The rows are grouped in 4 ways, from coarse to fine. Each group lies inside one group of the grouping before and may be the whole of it. The rows also spread widely along 13 directions, which tell nothing about the answers.
Known rows, each followed by its group in each grouping:
[-15   9  19 -10  -6  13  18  22  -9 -73 -25 -12  -1  -1  15  17 -23  10
  -9 -12  -6 -27   7   4  31  39  39  10 -25  17  -3  -7  36 -16  47 -18] : k327 num k139 k790
[ -8  26  16  12 -25  33  29  21   6 -20  20 -23 -18   8  29   3 -53 -23
 -19 -26  13   4 -44  20  15  41   7 -22   4 -39  -9  -3  16  -8  25 -26] : k728 kemi k656 k386
[-13   5   3  14  -6 -20  -2  -7  19  -5  17  -7  21   0  -4 -43   3  46
  15 -14  -2  -9 -27  20  -8  31  39  17   6  36 -17  -4   0  -7   6  -7] : k728 lelas k179 k994
[ -6 -11 -22   2 -15   7  -2  21  -1  -4 -27  -9  23   6 -18  -5   9 -30
  -7 -14  -3   2  37  12  -4 -11 -24  -5   2   4  -4  -7  21 -11  11 -40] : k728 kemi k656 k258
[  3  15   0   8  -9  -6  15 -23  -2 -37  -6  12 -23 -16 -19  28 -21 -19
   3   8  -6 -17   2 -30  -2   0  -2 -25  -9   6  12   8   2  -1  16   0] : k728 kemi k367 k962
[-27   3  34  11   2  26  33 -15  10   8  26 -14 -36   2  12  -1 -44  10
   6  -9  -6   0 -71  20   5  59   7  32  29 -50  12 -50  61  10  -3  -7] : k327 simes k875 k794
[-27 -25 -17   9 -31  12  19 -32  37  -2   9 -11 -10   3  36   1 -34  24
 -19  10   7   3 -40  48  -5  20  27 -35   6 -47 -22 -17 -10 -21 -11 -10] : k327 gedin k973 k468
[-10  -1 -17   5  -8 -19 -21 -35  14 -48 -12  -4 -19  -1 -17  35   3  14
  25  -2 -23 -10  22 -25  -6 -17  45 -22 -14  34  -8  17 -29  -9   5  17] : k327 simes k604 k616
[-28 -11   3  -4  16   2  12  -5 -12  22  -6  -4 -16  28  15  29   5  -2
   0  -7 -24   5 -25  22  11  11  15  32 -12   3  22  -6   8   1 -16  -9] : k827 dafo k152 k948
[ 32  -3  -3 -21 -37 -11  13  30  24   1   1  -5  19 -20  34 -45 -32   1
 -34   5  32  -4   0   5   2 -17   3 -39  -6  -6 -23  24 -11  -9  23   0] : k728 kemi k367 k376
[-33   4   8  28  40  -5   2 -13 -25  14  23  12  -4  20   1   7  16   8
   6  -6 -30 -21 -35   7   0  26  12  22   2  37  18   6 -10  -7  -6   4] : k827 dafo k152 k35
[-11 -26 -20 -31 -27  -4  15 -37  36  26 -23 -22   1 -12  19  -4 -17   4
  10  15  -2  13   2 -10   3  -5   3  21  -8 -39 -11 -17  11   7 -28   3] : k827 dafo k943 k830
[ 13   2   8   2  52  10   9  25  -4  11  16  -1  28 -13  -3  -4   2   4
   1 -15  16  -2  -1  -6  18   9 -31  22 -17   0 -10  -1   3   8   0  15] : k327 gedin k973 k841
[  8  -1  -4  14  -5 -21  18  -7   6  24  20  24  14  -4  13 -27  -3  -8
 -30  18   1   8 -36  32 -11   8  -5 -29 -34   9   9  18 -38 -23  -3  -8] : k327 gedin k342 k98
[-17 -15   8 -12  25  19  27  -6   3  72   1  -7  14  17  22 -24   3  -6
   2  -9 -18   7 -21   7   5  19 -31  63   6  -9  24 -23  39  22 -25 -22] : k728 lelas k279 k56
[  3  -2   1   3  30  -3   8   0 -13  21   6   1  13   1   9  -1   6 -25
  -8  -3   0  26 -24  18  18   2 -26   1 -41  -1  17  13 -21  -9  -6 -19] : k327 num k139 k52
[ -9   8  10  -1   5  -8  15   1  -4 -23 -17 -20  11 -16 -31  12  -4 -28
  17 -14  -1  25  -9  11  24  24 -11  30 -45 -15  10 -21  33  -3   4 -31] : k827 tuge k828 k115
[ 28   2   2   1   9  -4   5   6   5  12  18  15 -15   0  -9  10 -11  10
   1  -2  10   7  -9  -4 -12 -12  -7  -5   4  -5  -1  -1  -5  14 -11  33] : k327 num k2 k939
[-17 -13 -27  -6 -46  -7 -17 -38  27 -56 -34 -30 -29  -6 -14  31 -16 -14
  20  -6 -17  13  24  -3   0 -21  27 -34  -8 -15 -16  -5  -2 -15   7 -19] : k327 simes k875 k181
[  9   6  16 -12 -29 -22 -17  39 -11 -24 -32  -7  -1  11 -49  12  13 -26
   9 -27 -18  27  21  28   4  -3  18  23 -23  29  14 -11  36  -7  22 -36] : k327 gedin k45 k893
[ -8 -22  -5  -8  15  -8  -4 -31 -11   0  -8  18 -16   4  31  -6   1  24
  -9  24 -30 -47  11 -44 -10 -23  18  -7  22  50  12  22 -13  -3  10  26] : k327 num k139 k52
[ -2  -1   9  19  50  18  13  26  10 -15  38 -25  11 -21  19 -11 -32  37
  -5 -16  53  -6 -43  22  25  21  -9 -17  16 -46 -47  -9  -4  -2   5  30] : k827 dafo k152 k35
[ -7   8  -9  -1 -25  16 -21  44  13 -27  -8 -35  19  29   8   4   1   1
   7 -47 -12  11  29  16  10  10  40   7 -10  31 -34  13  -1 -11  19 -15] : k327 gedin k342 k98
[ 21 -35   7 -31  -4 -46 -17  -6  31   2 -14  -8 -22  -1 -10   3  -4  83
  23  12  21  27 -18  27  -8 -33  54  22   8  -7 -15 -21  11  16 -22  41] : k327 num k139 k52
[ 33  -9 -21 -44 -21 -56 -24 -19  26 -16 -38 -10  22 -22 -16  -9  19   8
  29  11  -6  28  45 -28   6 -48  26   4 -59  45  -9  30 -38   1  -3  12] : k327 num k139 k52
[ -1  -3 -19  40  32  11  -7  16 -19  21  30  15  46   2   4 -43  24 -19
 -19 -13  -2 -14   0  15  -7   6 -39 -25   2  33 -12  22 -29 -25   7 -17] : k327 num k2 k939
[ 55   7   2 -37  -9 -13  18  42  36  20  -4   2  22 -17 -15  -3  -8  11
   2  -4  40  31  21   6  -6 -10 -12  24 -32 -27 -16 -19  19  28 -21  35] : k327 simes k875 k794
[-43 -12 -33  31 -12  32  -6  -3  16 -54 -16 -19  13  19  -4  30   1  10
   4 -24 -11 -20  33  23  -3  23  26 -20   6   8 -36 -16   3 -25  14 -21] : k327 gedin k342 k98
[ 42  44 -12  -5 -65 -28  23   9  17  -8   5  35  -6 -20 -39  19 -20 -48
  -8  17  10   9  17 -12 -36  -4  -5 -38 -39  -3  -1  11 -27   5  -5  23] : k827 dafo k152 k35
[ -9  -9  -9  -9 -16  10  14  -5  19 -22 -15 -27 -12  -3  21  11 -32  -4
 -11 -11  18  17 -11  26  20  -6   1 -30 -15 -40 -15  -1  -3 -11   7 -27] : k728 lelas k279 k56
[  8  15  19 -17  -3 -15 -31  21   2  -1   8 -34  -8  26  11  -3  -1  12
  32 -40 -21  32 -16  -2  21   0  53  33 -16  43 -10  27 -12   8   7   6] : k327 num k139 k790
[ 10  24   6   7  34 -21   8   4 -19 -27 -10  24  36 -18 -44  12  27 -36
   8  -7 -13  -3  24 -16  16  13 -22  15 -70  52  26  15 -12 -10  18 -15] : k327 gedin k45 k893
[ -9 -19 -13  23  71  20  -5  42 -31  10  10   5  32  22  27   8  26  11
 -30 -17  11 -29  17   8   9 -19 -24 -13   2  30 -11  25 -19 -14   4  16] : k827 tuge k828 k115
[-25   1 -25  10 -20  19  38   6 -11  13 -20  17  28   5  -5   7   9 -63
 -29   7 -14  -8  17  32  -7  28 -40  -2 -30 -13  18 -18  15 -20  -3 -51] : k827 dafo k152 k948
[ 17  14  -5   4 -23  26  34  39  20  38  25   2  33  -1  25 -42 -27 -17
 -31 -10  27   0 -11  16 -15  25 -30 -10  12 -29 -19  -6  12   2   1  -8] : k728 kemi k656 k386
[-12  24  18   0 -22  21  15  26  -6  11  10 -15  -5  23  25 -17 -22 -28
 -11 -32 -19  -3 -18   8   7  31   6  15   4  12   8   7  20   0  19 -33] : k728 lelas k279 k56
[  1 -14 -30  14 -31 -18  -7 -23  28  40  20  14   3  -3 -14 -24   1  17
   5  15   5   2  -6   6 -46 -15   1 -20  33 -12 -27  -9 -17  -2 -34  27] : k827 dafo k943 k830

New rows, each followed by its group in each grouping:
[ 24  -5 -12 -11 -33  -4  23  11  26   7  -6  -1   2 -20 -10 -16 -28 -12
 -19   5  36  21  -6  26 -12 -10 -29 -29  -3 -50 -13 -17   9   1  -3 -15] : k728 lelas k179 k994
[ -5   6  -2  16 -16 -36 -14  -8  -7  35  10  23  -4  14 -47  -5  25  -5
  20  -2 -25  13 -11  12 -34   3  10  25   6  31  14  -8   3   0 -25   3] : k827 dafo k943 k830
[ -3  -9  14  -8   9 -21   6  21   8   9   0  -7  17  10   4 -12   9  43
   4  -8   3   7 -20  32   4  15  38  40 -17  15  -3 -12  21   1  -8   9] : k827 tuge k828 k115
[  4   4 -14  20  12   1   4 -22  -8  23  12  14   3  -9 -24   0   1 -51
   5   4  -8  19 -10  -5  -9  -5 -50 -18 -15 -11  11   3 -19  -1 -13 -13] : k327 num k139 k790
[ 11  -1   2 -21 -11 -10  19 -23   4  31 -13  19  17 -26 -20 -27   2 -32
   8  18 -31 -18  26 -51 -12   5 -34  40  -9  20  23 -13  30  15  -3   0] : k327 gedin k973 k841
[  4  -4 -11  16  -2 -35  -4  -5   9 -15  -8  18  25 -11 -43 -10  19  17
  11   4   6  -3   9  18 -15  -3  10  -3 -16  31  -2  -4  -2 -10   1  -9] : k728 kemi k367 k376
[-29  -3 -26  28 -12 -16   8 -58   7 -55 -27  13 -15 -18 -71  36   5  -7
  26  10 -12  -9  13   4 -19   9  -5 -17  -9  -2   9 -33  13 -12   2 -31] : k728 lelas k179 k994
[-32 -21 -51  25 -19  18 -16 -38  15  15 -11  -9  22  11 -12  -4  20 -42
  13  -7 -39   0  41 -13 -23 -12 -24 -18   8  18 -14   5 -23 -16 -13 -29] : k327 gedin k342 k98
[ -9 -22 -22   3 -11 -39 -20 -50  30 -39 -26 -22  -7 -23 -40  13  -1  20
  39   2   6  28  -2   9   7 -26  23 -16 -20  -7 -14  -6 -11  -9  -7 -16] : k728 kemi k367 k376
[ -7 -14 -35  16  26  -2 -12  21   5  -5   0  -8  53  -8 -17 -15  28   7
   3 -12  19  -7  32  18   0 -11 -18 -13  -4  15 -39   4 -21 -15  -5   0] : k827 dafo k152 k948
[-13 -37  -4  24  48   4 -36  -4  -8 -54   8 -23 -32  -7   6  12 -17  59
   5  -8  28 -18 -19   9  13 -36  16 -53  54 -12 -41   4 -11 -17  21  25] : k327 num k139 k52
[ 11  12   2  -6   8 -18   4 -16   9  18   9   2  15  -7 -11  -8   6  -7
  23  -1  -9  24 -13  -7   3  10  -1  26 -38  15   9   4 -14   9 -14   3] : k327 num k139 k52
[-18  17  12  38 -31   7   8  16 -25   1  12  28 -25  23 -38  -4  -6 -30
 -14 -15 -20 -18 -17  32 -37  24 -12 -13  43  10  20 -25  40 -10  14 -38] : k728 lelas k279 k56
[-22   3 -33  33   9  21  -7 -10  13  16  17  -2  46  13 -14  -9  25  -8
  25 -21 -14   0  20   3 -19  26 -11  12  -2  22 -23  -7 -16  -4 -19  -8] : k327 num k139 k52
[  0  40  16  18 -55 -40 -29  -7  -8  -8  26  -8 -42   9 -43  -5 -13 -41
  30 -22 -36  27 -40   1 -19   3  35 -14   5  32   5  22 -19  -7   9 -11] : k827 dafo k152 k35
[-22  -9 -28   3  -6  57  23  -2  -1  33  -1   8  -5  30  47  22 -10 -25
 -24   0 -28 -48  40 -49 -25  -4 -21  -3  38   3  -1   3  10  12 -12  24] : k827 tuge k828 k115
[-22  -5 -17   9  10  -1  12 -35  28  31  12 -17  14  -3 -21   7   4   2
  38  -7  -3  28 -23  14  -2  24  -6  37 -14 -28 -11 -28   2  15 -44   1] : k827 dafo k152 k948
[-30 -12 -31   7  12  17   6 -48  33  26  15 -31  22   8  52  -6  -5  -1
  14 -10 -11  13 -20 -11  16   6   5  -7 -21  -2 -18  28 -48  -6 -23 -10] : k728 kemi k367 k962
[ 14  -3  13   3  19  10  -3  43  -7  19   2   5 -20  28 -28  23   1  23
   5 -23   9   2   4  10 -18 -11  -5  30  46  -4   1 -28  49  28  -8  20] : k728 kemi k656 k386
[ 18   4   8   2 -22   3   0  43  -5  -5  -5  11  13  -8 -28 -25  -6 -22
 -14 -11   4 -15  26   2 -19   0 -20  -4  24  11  -6 -16  38  -4  24  -7] : k327 gedin k45 k893
[  1   1   7 -11   6  14  20  14  -9   5   3  13   1   7  40  -5 -11  10
 -24   7 -14 -53  17 -46  -7   0  10   8  15  34   4  17  10   7  13  37] : k827 tuge k828 k115
[ 36   3  22 -22  29 -30 -24  35   5  -4  14 -22 -17   2  13  -8 -13  45
   6 -26  29  22 -21   2  24 -43  24 -10  -3  16 -22  36 -27  13   9  34] : k728 lelas k279 k56
[ 11 -19 -22  -9   3 -12  -4  18  25  -9  -6 -12  33 -23 -10 -24   1  37
   6   0  32 -12  26   3  -5 -18   2  -5  12  -5 -47  -9   2   1  -5  27] : k827 dafo k152 k948
[  1 -18  10   2  26  11  14  -5   0  15   6   0 -12 -14  -3  -8 -16  -2
  -6   6   7  -6 -18  -3  -1  -1 -31   6  22 -33   8 -26  33   9  -3   6] : k327 simes k604 k616
[ 13  -9 -11 -15 -21 -10  16   7  32   4 -20   1  15  -4 -24  13   3   5
   4   2  14  28  13  33 -11   4   4  17 -34 -29  -2 -33  20   7 -22  -4] : k327 simes k604 k616
[  7  -2  -2  -2 -15 -22  13  -6  24  -6   2 -16  26 -34 -16 -32 -15   0
  10   4  21  16 -14  10   4  12  -7   3 -22 -24 -17 -15  13  -4  -3  -6] : k827 tuge k828 k115
[-14 -19  -3 -20  -5  -4   8 -49  11  -9 -24  -8 -24  -8   9  15 -16   6
  18  17 -22  -4  -3 -28   6  -5  13  16  -4  -5  13 -12  15   7  -4   3] : k327 num k139 k52
[ 44  17   5  -3  16   0  20  47  10  46  28  34  30   2  -8  -7   6   0
 -18  -5  26   9   6   7 -20   1 -25   9 -19   8  -2   3 -13  18 -19  39] : k327 gedin k45 k893
[ -6   9  -3   7  -9  18  27  -4  14 -28  -1  10  -6   1  -4  32 -23  11
   1   1   7 -11   1   7  -7  33  15  -1 -10 -16  -7 -24  15   4   0  12] : k327 num k139 k790
[-26 -11  11  -5  31  25  31 -10  -6  -8 -11   0 -35  23  28  50 -20  22
 -11  -6  -5 -17 -20   9  18  13   9  14   0 -18  20 -16  23   8  -2  -1] : k728 lelas k279 k56
[-18 -12   2 -21 -20  23  27   6   8 -12 -30  -8   8   1  15 -20 -16  16
 -11  -2 -11 -43  25 -15  -2  25   7  34  27   9   2 -30  63   5  23 -19] : k728 lelas k179 k994
[  1  20 -19   6 -21  14  20  -3  13 -19  -9   0  37 -23 -14 -12  -9 -46
   2  -7  -1 -16  36 -30   0  18 -29 -10 -23   8  -7   4   6  -4  17 -23] : k728 kemi k367 k376
[-20   5  19  24  13  -5  11 -10 -25  -8   8   5 -16  -4 -21   3  -6 -21
   2  -3 -19 -10 -33   3   1  22 -10  11   4   3  24 -12  30  -8  10 -17] : k827 tuge k828 k115
[  4 -25 -25 -15  10  23  30 -10  14  39 -12   0  12   8  36  16  -3 -20
 -22   7   6  22   3  17  11  -7 -34   2 -35 -38   8  -4 -12   3 -27  -9] : k327 num k2 k939
[-16 -19  -4  11  81   4 -14   0 -17 -32 -17 -10  24  -2 -14  32  29  15
  15 -20  -1  -8  22  -4  36 -10 -12  16 -29  30  -1   6  -8  -9   9  -1] : k327 gedin k45 k893
[ 20   8  10   7  29 -22 -11  13 -13   6  14   4 -28  -3 -43  30  -1  -4
  19  -8  11  22 -18   0  -3 -25 -15   0   2 -10   2  -1  -5  18 -15  30] : k827 dafo k152 k35
[-10   4  -7  11  32   1 -18  -4   7 -17   8 -15  11   9  -7  16  15  16
  26 -26 -14  -4  13 -16   8   4  23  12 -15  35 -13  12 -18   1  -1  17] : k327 simes k604 k616
[ 21   6   9   6  53  -3   2  35 -11  -3   8   7  -3   7 -19  30   3  17
  -1 -22  30   9  -2  14  11 -18 -20  -2 -13  -1  -4   4  -4  14  -4  18] : k728 lelas k279 k56
[-21   7  16  25   6  13  14 -11 -16  -6  15  14 -28   3 -11  -7 -20   0
  -3  -5 -16 -40 -20 -14 -16  20 -11  -3  49   9  12 -17  35   2  16  -6] : k728 lelas k279 k56
[ -4 -45 -23 -16 -26   9   6  -3  22  69 -16  -6 -14  21   8   2  -2  -3
  -7   8  -2  22   6  18 -32 -35 -21  17  38 -48   0 -34  35  19 -45   6] : k827 tuge k828 k115
[ 13  13   0  21 -11 -38 -10 -11  10 -29  30  -6 -18 -16  -6   2 -23   8
   1  -2  20  25 -48  20   0 -14  27 -59 -24  -7 -20  31 -54 -20   3  16] : k827 tuge k828 k115
[-17 -21  -2 -29   9   0  19 -23  -2 -22 -39  -1  -5   1  29  29  -5   2
 -16  14 -25 -23  17 -14  27  -2  18  13 -38  18  22   6   7 -10  14 -10] : k327 gedin k973 k468
[-13 -19   8  -6  63   5 -13  20 -11  40   9 -18   0  44  29   9  23  45
   6 -33  -8  12 -22  20  20 -10  15  46   4  30   6  12  -6  14 -16   7] : k728 lelas k179 k994
[  0   5  28   1  14   1  -2  29  -5  34  17 -21  27   2  -4 -47   2 -16
   8 -31 -10  23 -31  21  18  29 -13  46  -5  13   6  -9  28  -1   8 -29] : k327 gedin k45 k893
[-13  23   7  21  24  51  26  27 -16  39  22  14  -2  40   1  39   4 -48
  -8 -30 -24   2  -4   5  -9  38 -30  33  -8  -6  29 -15  21  16 -15  -7] : k327 simes k604 k616
[-24 -14 -29  15 -28  -3  19 -43  10  -2 -13  13 -19  -7 -16  25 -11 -26
  -7  26  -8  -5  -4  13 -23  -2 -15 -32   1 -34   5 -19  -5 -11 -18 -11] : k827 dafo k152 k35
[  6  25 -17  -1 -31  -5   0  -3  -7  -8  -6  10  -4  -4 -19  18  -5 -57
   1  -3 -20  -6  30 -39 -10  -9 -15 -19 -18  19   3  25 -19  -5   5   0] : k827 dafo k943 k830
